The first 9 rows are patterns. Each new row is the sum of 2 different patterns, raised or lowered, with some noise. Before adding, each is slid sideways (what falls off one end comes back at the other), maybe read backwards, and multiplied by a number that may be negative. Names go in the order of the patterns.
In the rows, 128 means zero.
Some rows, each with the names of its patterns after it:
[101  97 134  98 162 160  93 101 112 109 136 119  93  93  94 144 129 115
 165 130  97 116 110 129 113  97  95 102 103 162 117 115 116 144 115 144
 104 101 129] : j_611
[126 105 138 105  92 111 144  99 122 121 118 159 111  94 122  92 162 126
 158 104 103  94  98 153 121 106 110 104  93  99 142 160 149 154 140  95
 135 161 128] : j_653
[102 130 118 128 106 124  93 124 105  91 115 143 152 157 127 123 133 165
 116 143 150 133 141 126 142 113 144 128 138 134 123 123 118 110 140 159
 118 127 104] : j_915
[ 99 149  91 132 101 124 141  96 146 100 157 148 128 120  92 127 104 145
  93 108 107 155 108 144 127 115 131 147 160 137 117 156  91 128 111 156
 145 163 111] : j_356
[103 140 164 142 146 139 154 113 119 107 111 150 157 152 154 112 105 123
  96 132 154 162 156 156 150 136  99 165  94  94 117  98 151 148  95 104
 130 144 104] : j_314
[ 91 123 115 153 108 162 104 141 134 123  92 145  97 108 108 162  98 109
 156 143 120 107 157 124 137 116 137 149  94 126 140  96 153 110 147 137
 129 113  96] : j_181
[161  98 102 114 157 138 149 145  97 162 109 160 129 161 122 143 126 108
 144 115 101  97 116 161 162 121 131 111 143 118 119 139 145  95 155  98
  95 129 154] : j_7
[163  97 156 137 117  91 116 107 128 163 124 136 125 145 134 146 151 152
 109 102 165 131 130 100 108 118 118 152 147 126 141 140 125 122 112  98
 154 104 128] : j_741
[163 116 121 123 163 105 129 109 114 115 154 130 148 147 120 152 141 131
 153 119 142 123 158  98  95 164 120 113 131 164 112  93 103  95  98 120
 137 113 157] : j_284

New rows. What belongs after each?
[139 101  92  88 153 163 112 114 115 155 109 129 125 132 128 137 104 140
 130 154 139 109  89  97 103 146 113 134 147 108 140 116 142 119 169 102
 156 145 125] : j_314 j_7
[174  84 139 112  89 140 156 119 148 139 146 123 128 141 170 105 109 157
 132  92  76 167  88 112 136 162  95 136  92 129  97 116 100  92 132 154
 124 140 111] : j_181 j_284
[165 178 125 124 141 132 157 189 195 174 192 180 159 136 186 128 115 156
 108 157 189 116 119 153 189 121 111 150 171 151 166 167 172 151 160 126
 130 173 197] : j_314 j_284
[ 58  85  83  97  94 122  60  41 120 122 108 100  68  75  58 102 109 101
  73  42  56  74  85 119  40 116 104  76  89  72  68  71  49  79 111  69
  72  77  43] : j_653 j_741
[121 120 113 132 118 140 133 113 129 132 136 125 122  89 109 125 135 116
 114 129  99 115 118 129 104 138 113 128  99 103 132 139 143 141 105 113
 130 115 139] : j_915 j_7
[146 131 138  88 121 163 153 153 153 129 126 150 125 123 123 129 137  87
 139 140 144 144 132 118 137 131 128 144  96 123 130 117 124 122 120 119
 157 145 117] : j_611 j_284
[133 140 132 142  91 145 105 102 130 162 172 117 140 138 153 148 146 117
  85 167 103 139 145 125 166 145 124 126 133 145 147 117 106 135 147 159
 147 126 103] : j_611 j_356
[115 109 138 136 163 127 120 123 138 120 156  76  59 145 134 179 181 123
 148 153 146 129 125 161 144 148  93 164 138 173 157 150 131 138 135 150
 108 104 166] : j_611 j_915
[123 124 103 163 109 128 166 105 174 152 118 100 123 115 140 171 131 154
 128 160 142 158 163 166 129 107 186 146 137 111 134 137 133 153 137 126
 150 130 134] : j_915 j_741
[179 125 167 126 101 104 124 114 128 118 149  99 124  90 150 107  94 140
 128 140 125 101 152  85 146 141 170  95  86 133  92 130  95 128  86 103
 108 117 118] : j_653 j_181
[ 66 128 124 126 155  73 153  84 112  57  93  90  88 119 120  89  99 139
 100  84  55  64 138  98 123 122  76  88 101  82  75  87 147 147  84  77
 102 118  99] : j_314 j_7
[ 91 113  90 122  81 104  67  87  98 110 119  94  64 114 124 129 116 150
  70  70  64  90 141  98  87  80  70 120 124 100 143 104 110 125  70  99
 153 106 130] : j_611 j_653
[112 126 126 136 106 103 126 132 107  88  96  94 124 136 108 109  89 110
 159  96 133 124  89 104  78 108 133  97 108  83  99 151 145  81 133 106
  79 131 105] : j_611 j_181
[122 167 133 106 128 168 119 166 130 146 130 168 136 125 137 130 121 125
 124 153 132 139 161 103 123 130 114 136  95 139 133 104 116 137 160  91
 161 162 137] : j_181 j_284
[122 160 122 146 171 141 188  96 135 125 178 147 146 188 104 133 141 166
 134 166 167 136  98 144 104 143 157 130  86 119 131 158 135 171 159 169
 107 170 141] : j_653 j_181
[111 168 160 114 135 136 169 150 136 150 162 138 161 124 129 145 175 172
 126 109 139 168 158 164 153 112 168 118 178 165 166 139 140 125 128 150
 132 106 113] : j_915 j_7
[150 101 140 147 137 150 141 133 121 131 150 165 127 119 149 175 162 151
 127 110 163 127 176 119 102 161 126 143 141 178 171 112 111 126 154 149
 185  86 112] : j_611 j_356
[107  61 106  80  74 119 140 127 115 122  48 109 101 114  61  73 102  79
  90 140 149  96 129 113  91 112 123 113  55 118 127  64  94  93 115  92
 118  70 100] : j_741 j_284
[164  97 132 122 143 121 133 108 112 114 156 152  86 132 115  93 162 112
 126 123 112 123 137 145 109 190 109 133 110  98 145 118 140 101  95 136
 170 150 134] : j_611 j_356
[149 138 128 157 120 147 130 177 139 133 105 133 134 176 175 133 169 139
 164 127 109 160 116 148 103 143 187 142 164 111 125 136 151 140 165 188
 174 167 151] : j_356 j_314
[145 124 134 133 108 152 155 122 140 104 118 126 138 106  91 148 101 113
 111 126 106 112 123 124 104 118 135 138 138 159 133 125 131 144 120 117
 123 119 125] : j_915 j_284
[167 150 113 147 138 182 133 130 129  95 162 121  67 117 138 148  76 128
 138 177 153 157 115 149  99 103 120  94 134 151 126 159 103 114  96 133
 164 115 165] : j_314 j_284
[180 149 129 117 141 134 172  96 165 101 138 121 139 114 119 147 131 128
 183 163 158  95 100 121 145 168 113 167 140 145 128 155 136 149 181 119
 106 112 167] : j_356 j_7
[170 150  75  90 119 127 139 131 150  96 166  94 142 136 155 160 158 117
 109 148 119 116 115 123 179 151 141 136 133 154 146 141 135 187 113 154
 109 133 161] : j_915 j_7
[161 159 119 151 176 142 182 185 131 128 113 162 176 145 120 143 118 143
 165 126 148 145 167 102 157 147 149 147 146 179 187 194 179 132 120 164
 129 140 143] : j_7 j_284
[189 144 147 190 181 162 211 197 216 187 194 195 174 181 235 179 173 156
 205 180 189 165 205 224 161 210 201 159 236 151 224 215 233 169 217 183
 163 165 162] : j_653 j_7
[ 69  96 143 156  87  85 135 102  84  75 130  87  85 130 101  67 143 105
 150  80  87  64  97 102 121 129 110 112 120  99 122 127  76 138 116  86
 128  96 120] : j_181 j_7
[156 172 167 141 182 164 133 157 155 114 163 150 178 140 162 164 178 158
 157 150 150 153 162 159 156 191 134 154 159 133 162 127 152 142 138 151
 181 171 131] : j_181 j_7
[146 157 142 142 152 152 144 141 160 142 121 123 136 151 140 139 135 153
 133 148 135  99 135 156 163 154 150 131 156 179 131 167 172 140 165 122
 135 145 164] : j_611 j_915
[114  93 128 106 158 123 118 104  84 125 133 158 111 107 141 152 136  84
 137  97 105 129 149  97 157 139 138 115  87 125 167 161 135 102 153 139
 106 111  90] : j_314 j_7
[144 149 141  94  46 109 114  88  39 143 144  47  96  61  83 102  74  90
  91 127 102 106 117  75  88 106 100  85 139  82 126 121  98  48  63 100
 110 114 141] : j_314 j_284
[ 94 114  80  93  94  84 103 108 105 103 120  68 101  82  95  75  79 107
  87  93 111 117 103 127  95  66  85 101  85  55 126  98  66  99  82  85
  63  81  91] : j_915 j_284
[172  90 108 133 121 137 110  95 104  87 157 116 104 140 140  86 115  92
 121 112 114 116  88 119 136 128 114  99 142  92 153  89  95 148 112 120
 123  99 133] : j_611 j_356
[102 127  82  78  94 131 128 105 171 115  96 109 103 129 117 108 112  92
  77 165 116 134 135 140 123 139 125 104 156 104 119 164 111 146 137  70
 104 117 103] : j_611 j_915
[111 159 130  73 125  88  83  79 119 110 129 127 145 128 142  98 141  37
 131 101 103  89 146  68 147 142 119  93 156 111 101  56  77 147  99 119
 108 104  98] : j_611 j_181
[114 134 132 127 161 169 125 140 111 142  97 133 145 141 141 160  89 121
 103 123 145 158 158 146 151 132  95 116 122 145  99  97 160 131  98 123
  92 103 134] : j_314 j_181
[ 82 103  83 122 100 144 130 101 134 114 111 107 114 134 122 112  94 123
 100 112  82 109 109 103 106 105 111 106 127 118 148 101 127 129  73 151
 143 129 130] : j_653 j_741
[108 122 168 127 132 135  93 122 108  97 149 129 139 140 155 155  92 145
  90 118  88  97 100 138 141 150 126 131 124 119 112 127 109 140 132 123
 129 125 148] : j_181 j_284
[100 107 103  69 134  82  71 110  70 149 158 103  70  83  95 139 123  63
 104  71 118 118 107 135 125  87 106  73  92 105 106 103 101  78 155 105
  91 106 103] : j_611 j_7
[156 116 154 165 155 148 154 147 169 143 140 144 118 174 168 174 170 156
 143 132 156 155 161 168 191 186 178 139  93 153 117  92 133 104 164 151
 125 107 123] : j_915 j_314
[ 93 101  94  33 100 103  90 101  48  74  38  84 114 127  84  58  85 117
 110 108 118  95  57  55  55  52  73 113  86  73  66 103 103  50 120  95
  89  73 130] : j_653 j_741
[137 108 145 157 155 122 178 154  95 131 112 137 132 132 109 117 144 133
 112 148 133 153 139 167 138 158 112 124 147 163 107 130 129 130 128 172
 175 174 182] : j_653 j_284
[ 43  38  54  76  75  74  95 106  63  80  38  71 112  78  98  63 106  94
  59  72  56  81  49  43  84  84 109  86  75  45  82  70  96  71  89  83
  71  68  49] : j_356 j_314
[122 124 137 125 116 138 186 105 115 126 123 177 141 183 100 145 109 130
 176 130 134 131 103 165 140 103 120 136 106 142 138 175 139 109 136 163
 149 154 149] : j_653 j_915
[181 107 117 100 125 163 103 150 137 155 183 141 162 103 169 100 164 137
 138 150 147 108 126 168 155 141 124 133 170 105 172 128 136 121 171 138
 165 122 152] : j_356 j_7
[117 153 114 132  78 141 114  91  98 108 135  81 106 106 110 114 104 148
 115 114 120  99 130 105  90  98 134 135 145 134 140 105 148  97 114 103
 119 119 123] : j_181 j_284
[135 112 153 122  89 131 141 119 113  85  82 110  99 152 101 114  89 137
 101 109  99 121 147 132 103 129 106 186 142 116 126 121 125 133 135  87
 115  98 148] : j_611 j_915
[110 184 131 136 121 134 108 131 136 113 115 156 119 134 104 193  90 106
 184 111 139 134 148 139 119 172 133 136 126 150 178  90 137 133 159  97
 196 131 123] : j_181 j_284
[164  96 123 103 126 141 160 156 125 162 103 139 119  95 139 104 172  96
 109 178 161 167 122 146 102 164 123 165 161 135 128 102 127 151 137 136
 143 119  94] : j_356 j_741
[175 127 162 162 147 164 147 140 101 128 135 106 146 117 131 136 130 135
 136 155 138 177 131 135 141 148 118 129 157 138 160 155 174 160 174 156
 137 152 146] : j_915 j_284
[ 80 108  86  81  87 127 153 125 113 118  94 116  79 119 136 105 111  95
  99 122 147  96 122  99  90 111  86  86 131 125 115 105  91  89 139  94
  95  77  92] : j_611 j_915
[130 151 152 132 141 127 108 131 116 147 108 119 127 131 104 146 107 143
 166 122  96 105 130 165 139 124 111 103 102 134 120 136  98 120  98 115
 104 136 158] : j_653 j_7
[144 127 111 139 103 162 183 182 149 179 127 161 131 130 142 135 176 143
 153 125 137 159 116 169 147 187 149 115 148 145 145 129 201 130 178 162
  95 151 136] : j_356 j_314
[138 184 119 131 113  88 105 140 160 141 127 137 101 146 146 149 112 170
 151 159 140 148 133  96 151 135 171 139 156 139 145 164 104 146 135  84
 104 104 169] : j_356 j_314
[127 100  74 137 130 120 153  85 165  97  71 158 108  91 103 179 111 119
  91  94  88 104 125 107  93 125  75 111 124 136  50  87 100 145 142 141
 109 115  70] : j_181 j_741
[128 101 112 122 156 144 145 132 152  98 124 117 123 122 127 152 138 123
 129 139 122 146 152 131 143 153 143 112 124 168  91 106 113 112 129 141
 100 101 133] : j_314 j_284
[130 106  96 119 115 141 102 139 108  79  91 137  92 156 111 114 122 124
 105  94  95 125  90 116  76 127  79 141 112  83  74 129  91  89 104 167
  94  82 154] : j_653 j_181
[130 127 112 140 127 101 139 124 141 102 152 105 129 125 122 124 117 132
 150 104 120 138 141 136 146 106 145 144 138 150 159 145 150 156 155 104
 123  86 118] : j_915 j_356
[128 102  96 134 165 112 164 128 144 113 182 152 111 134 141  92 155 113
 133 142 161 164 125 109 128 131 161 112 154 129 131 156 111 103 140 102
 144  85 164] : j_181 j_7
[139 167  97 119 107  88 103 138 132 109 114 140 116 136 152 170 119 135
 140 155 134 129  95 110 162 115 166  94 126 132 134 167 127 161 126 102
 121 112 152] : j_653 j_356
[158 126  90 132  98 127 123 151 115 152 149 110 131 118 131  98 123 135
 138 115 144 119 148 135 118 148 146 113 157 105 115 126 161 128  94 134
 115 136 138] : j_7 j_284
[123  88 102 110 163 107 158 115  81 126 173 100 137 111 141  69 109 116
 108  77 116 126  81 147  94  94 106  67 173 114 132 118  74  99  73 133
 111 109 125] : j_653 j_181
[194 151 180 143 116 136 157 158 114 162 127 154 147 151 176 144 178 109
 119 132 143 184 158 173 141 161 157 155 118 145 126 162 172 138 132 135
 156 145 113] : j_356 j_314
[123 131 146 148 118 131 143 136 142 123 133 136 107 137 157 110 144 111
 124 138 129 124 103 112 108 123 129  97 140 127 154 151 132 113 143 140
 114 133 163] : j_915 j_181
[218 208 197 209 138 192 186 222 191 219 173 199 200 185 213 163 159 164
 155 209 226 183 195 168 203 190 192 205 210 137 209 163 163 174 210 203
 170 174 170] : j_611 j_7
[ 74 110 137 107  64  67 104  95 118 125 132 115 143 147  76 108 133  97
  60 118 132  91 105  89 102  68 129 121  73 123  76  80 111  74 108 133
 122 120 124] : j_611 j_284
[148 129 121 127 177 120 176 166  96  98 107 159 124 159 121  94 109 101
 160  77 140  88 108  99 119 100 125 127 121 147 164 150 154  75  97 136
 130 115  91] : j_7 j_284
[129  84  87  68 141 141 103 146  97  90 117 116 111 109  66 112  71  61
 133 147 144 113  80 127 111 111 128  48  70 101 107  99 143  84 104 109
  64 117 101] : j_611 j_7
[104 144 175 145 112 160 156 154 169 145 113 148 116 116 155 111 156 163
 108 140 129 142 130 166 151  99 133 166 143 112 182 174 153 167 159 155
 130 141 104] : j_611 j_284
